All groups share one centre, and each spreads out both ways along 11 directions, with some noise.
(in the rows, 128 means zero)
Known rows, each followed by its group:
[155 152 141 133 109  95 132  86 126 151 104  79 145 161 123 103 147]
Z_574
[142  74 138 126 175 144 122 130 132 135 139 130 107 154 116 132 108]
Z_270
[124 126 153 146 175 134 132 144 124 135 124 106 102 116 157 165 135]
Z_649
[ 94 107 163  95  95 174 145 104  92 133 196 118 109 142 157  85 124]
Z_652
[130  69 105 129 172 150 109 135 161 121 123 145 101 149 108 110 121]
Z_270
[137 158  92 146  69 110 108 120 124 117 153 113 115 134 127 120 195]
Z_649
[117  97  72 112 141 101  88 129 160 117 171 135 102 141 149 111 145]
Z_652
[152 134  85 135 133 120 119 116 131 134 145 118 112 137 144 132 130]
Z_574
[127 136 107 130 135 122 118 133 106 133 151 146 118 153 130 129 133]
Z_649
[105 155 139 116 126 139 125 136 150 143  91 136 143 138  86 158 115]
Z_652
[122 116 175 147 149  45  90 139 136 154  75 252 164 141  90 132 132]
Z_574
[ 94 121 156 136 143 169 161 160 130  85 140 110 123 138 125 156  72]
Z_574
[126 185 179 131 125 108 141 120 114 132  88  82 163 111 132 148 112]
Z_270
[123 132 111 108 159 122 116 122 154 112 124 125 128 124 144 122 111]
Z_652
[158 117 156  92 181  74  84 114 120 155 129 148 152 139 126 123  75]
Z_649
[169 143 157 105 173 148 156 101 116 104  98 132 157 148 135 146 135]
Z_652
[161 140 140 131 147 115 138 123 115 101 126 120 151 142 143 147 165]
Z_652
[139  70 145 104 116 151 144 116 119 111 158 133 119 126 151 112 127]
Z_652
[129 140 134 137 136 121 168 109 173  83 128 109 105 124 170 246 171]
Z_270
[ 92 141 150 112 101 130 128 156 129 132 136  88 155 127 110 121 141]
Z_574
[128 134 138 129  98 137 158 156 138  89 112 158 149  87 107 203 112]
Z_652
[ 71 139 111  72 136 206 147 132 159  88 148 175 126 165 103 159 114]
Z_652
[121 124 103 131 114 147 124 124 153 110 120 116 115 119 132 101 159]
Z_652
[ 71 112 159 136 182 174 132 161 142 111 142 128  90 125 140 146  90]
Z_574
[113 113 102 156 165 121 127 143 153 111 112 148 113 165 123 126 122]
Z_574
[ 90 116 128 135 111 132 128 140 144 136 147  73 114 153 128 110 164]
Z_649
[122 134 128 149 138  83 103 152 131 179  88 131 147 116 118  78 160]
Z_270
[ 95 139 163  98 141 163 159 131 111 131 158  80 133 142 158 137 131]
Z_649
[153  95 174 149 135  61 132 124 140 111 113 118 156 154 114 154 114]
Z_649
[130 166 136 138 134  94 128 121 118 144 127 133 142 164 137 142 195]
Z_270
[ 88 126 165 112 168 147 140 121 155 106 119 150 128 151 139 122 124]
Z_270
[112 103 179  86 126 145 112 122 144 117 138 135 128  81 142 119 127]
Z_270
[ 89 143 179 115 117  97 112 135 122 116 157  96 144 157 128 115 103]
Z_649
[ 87 142 160 141 138 134 138 146 132 127 115  91 138 146 119 140 104]
Z_574
[110 109 131 114 111 147  94  98 156 139 147 119  93 132 128  82 156]
Z_649
[139  85 129 103 116 103 123 105 153 108 142 118 137 146 128 109 122]
Z_649
[ 86 137 161  94 123 151 108 122 159 144 118 126 136 131  98 113 161]
Z_652
[112  97 109 106 128 120 115 123 139 153 135 121 113  93 154  95 111]
Z_270
[130 125 102 151  74 105 146 102 142 106 132 124 122 144 127 134 141]
Z_574
[119 126 131  95 104 136 143 115 126 129 131 146 148 136 123 105 173]
Z_270
[148 106 121 122 171 121  65 150 136 120 129 167 126 154 107  65 171]
Z_270
[115 128 140 143 141 165 117 102 144 105 111 175  99 135 124 111 106]
Z_649
[ 90 140 128 112 151 128 114 156 135 102 137 153 137 123 135 130 119]
Z_574
[134 133 100 131 181 122 108 139 127 142 139 146 112 151 139 120 132]
Z_574
[128 132 135 126  76 154 175 128  80 165 131  90 152 169  84 116  80]
Z_270
[142 135 150 118  93 112  89 132 108 136 167 137 129 112 130 121 185]
Z_270
[102  72 159 102 126  59  83 153 173 121 152  86 149 103 122 128  98]
Z_649
[116 122 170 130 142 111 126 112 134 136 114 152 126 128 139 126 118]
Z_574
[ 98 112 183 116 180 172 128 148 145 119 108 179 123 121 137 136 155]
Z_574
[105 160 142 142  97 125 127 134 132  99 125 115 134 142 118 130 142]
Z_649
[ 99 175 127 126  87 145 137 125 118 142 124 112 136 124 109 132 112]
Z_652
[113 184 119 167  92  83 117 139  87 126 174  89 120 113 171 129 116]
Z_652

New rows. What belongs after each?
[151  66 145  96  87 127 139 104 103 147 185 140 128 126 133 127 130]
Z_652
[151  74  90 113 155 101 137 109 157 110 127 113 127 141 154 118 129]
Z_649
[118 101 146 122 114 132 142 112 149 152 107 105 118  89 132 152 114]
Z_270
[137 151 129 118 174 121 108 142 105 158 152 103 123 143 139 127 107]
Z_574
[140 134  90 141  89 105 157 145 104 125 135 145 151 136 105 192  85]
Z_652
[138 145 114 178 112 117 163 150 106  90 119  95 139 119 141 131  94]
Z_652
[147 159  75 165 128  60 110 163 141 105 110 118 144 123 121 174 139]
Z_652
[100 152 133 116 120 160 149 117 128 125 110 118 146 159  94  92 101]
Z_270
[ 99 111 114 132  98 166 143 126 144  94 163 141  97 123 141 152 163]
Z_574
[169 174  98 118 185 156 169 127  68 146 147 132 124 142 173 164 136]
Z_649
[165 105 113 132 138 145 137 111 133 114 132 151 101  84 164 167 145]
Z_649
[105  94 183  92 119 126 117 120 123 152 157 114 133 132 140 103 125]
Z_652
[172 140 128 150 163  99 151 140 118  86 108 119 157 134 143 163 141]
Z_652
[153 125 139 141 155 140 126 139 137 151  75 182 129 136  94 143 192]
Z_574
[113 115 144 152 155 137 137 152 136  92 139 126 113 144 140 128 140]
Z_652
[ 89 172 129 108  82 166 116 131 138 114 146 134 110  90 126 150 168]
Z_652
[ 87 112 153 143 146 116 121 122 176  91 111 111 109  99 156 115  79]
Z_574
[125 152 105 145 116 108 148 128 126 118 123  98 133 124 142 162 127]
Z_270
[132  97 122 128 156 115 123  98 148  95 134 230 111 128 165 131 131]
Z_574
[134 133 120 148 185  91  74 143 138 180 109 106 115 130 122 112 113]
Z_574
[132  64 158  95 108 122 123 112 135 159 137 125 139 140 109 111 128]
Z_652
[179 110  84 124 106 125 138  97  98 157 152 131 119 151 132 121 141]
Z_652
[127 119 138 120 157 110 135 124 169  82  56 157 179 156 112  81 150]
Z_574
[147 198 134 101 160 123  60 120 135  83 114 154 155 154 116  53 190]
Z_270
[ 93 127 126 154 142 101 144 136 163  74 109  92 136 141 133 123  56]
Z_574
[132  96 143 132 136 157 104 156 108 184 172 103  81 126 108 164 135]
Z_574
[101 120 129 153 157 107 147 149 162  94 129 155 118 139 153 198 162]
Z_270
[125 148 173 114 115  85 122  80 149 141  76 127 179 147 124  72 179]
Z_574
[107 118 160  97 122 101 126 138 148 116 105 121 166 111 112 134  98]
Z_652
[141 119 166 129 125 183 175 115 124 120  73 116 144 128 101 123 131]
Z_652
[135 180 129 106 114 144 144  91 125 114 131  95 137 158 130 137 145]
Z_270
[173 134  86 124  76 154  94 119 118 137 125 235 110  97  85 146 160]
Z_649
[153  93 134 117  92 119 111 133 132 160 124 151 138 127  79 141 162]
Z_649
[119  83 190 117 147 151 143 124 105 111 165 142 116 159 148 123 160]
Z_652
[142 156 110  92 177 154 102 181 137 140  94  86 164 103 108 107 158]
Z_574
[155 113 128 156 103 111 148  67 137 124 102 228 117 156 124 140 213]
Z_574
[160  86 128 117 125 140 134 109 146 114 112 157 123 122 128 119 171]
Z_574
[112  88 111 147 141  78  93 100 149 156 145 163  95 168 145  98 149]
Z_574
[132 127 133 153 154 159 134 108 111 171 145  79  81 176 132 131 143]
Z_574
[152  60 149 146 150 146 157 139 142 113 100 142 130 149 103 143 151]
Z_652
[ 65 185 151 109 105 167 118 121 120 117 166 112 106 120 156 115 140]
Z_652
[118 136 138 105 144 101 106 142 138 110 150 140 143 125 140 161 140]
Z_652
[125 143 115 114 139 134 111 163 146 133 106 124 140 103 114 135 166]
Z_574
[ 99 139 136 125 128 123 116 139 144  90 150 116 124 108 154 129 151]
Z_652
[120  83 122  79 182 158 117 109 147 112 160 166 113 180 148  78 148]
Z_270
[138 117  88  80 131 132 117 117 161 125 141 145 140 152 107 134 167]
Z_652
[131  95 112 147 194 101  96 131 165 121 116  88 100 132 147 105  61]
Z_574
[108 117 119 151 142 119 139 149 133 104 142 119 114 158 124 147  69]
Z_574
[ 72 152 101 143  98 163 131 146 151 111 143 108 108 154 110  91 175]
Z_652
[137 121 132 132 146 103 154 129 114 103 122 107 157 146 140 121  77]
Z_652
[120 155 132  99 116 147 135 128 132 106 129 146 142 109 141 130 174]
Z_574
[160 135  88  64 131 113 133 106 137 108 133 152 169 131 122 167 120]
Z_652
[ 65 153 134 110 143  93  62 157 150 116 164  96 137 137 130  75  85]
Z_649
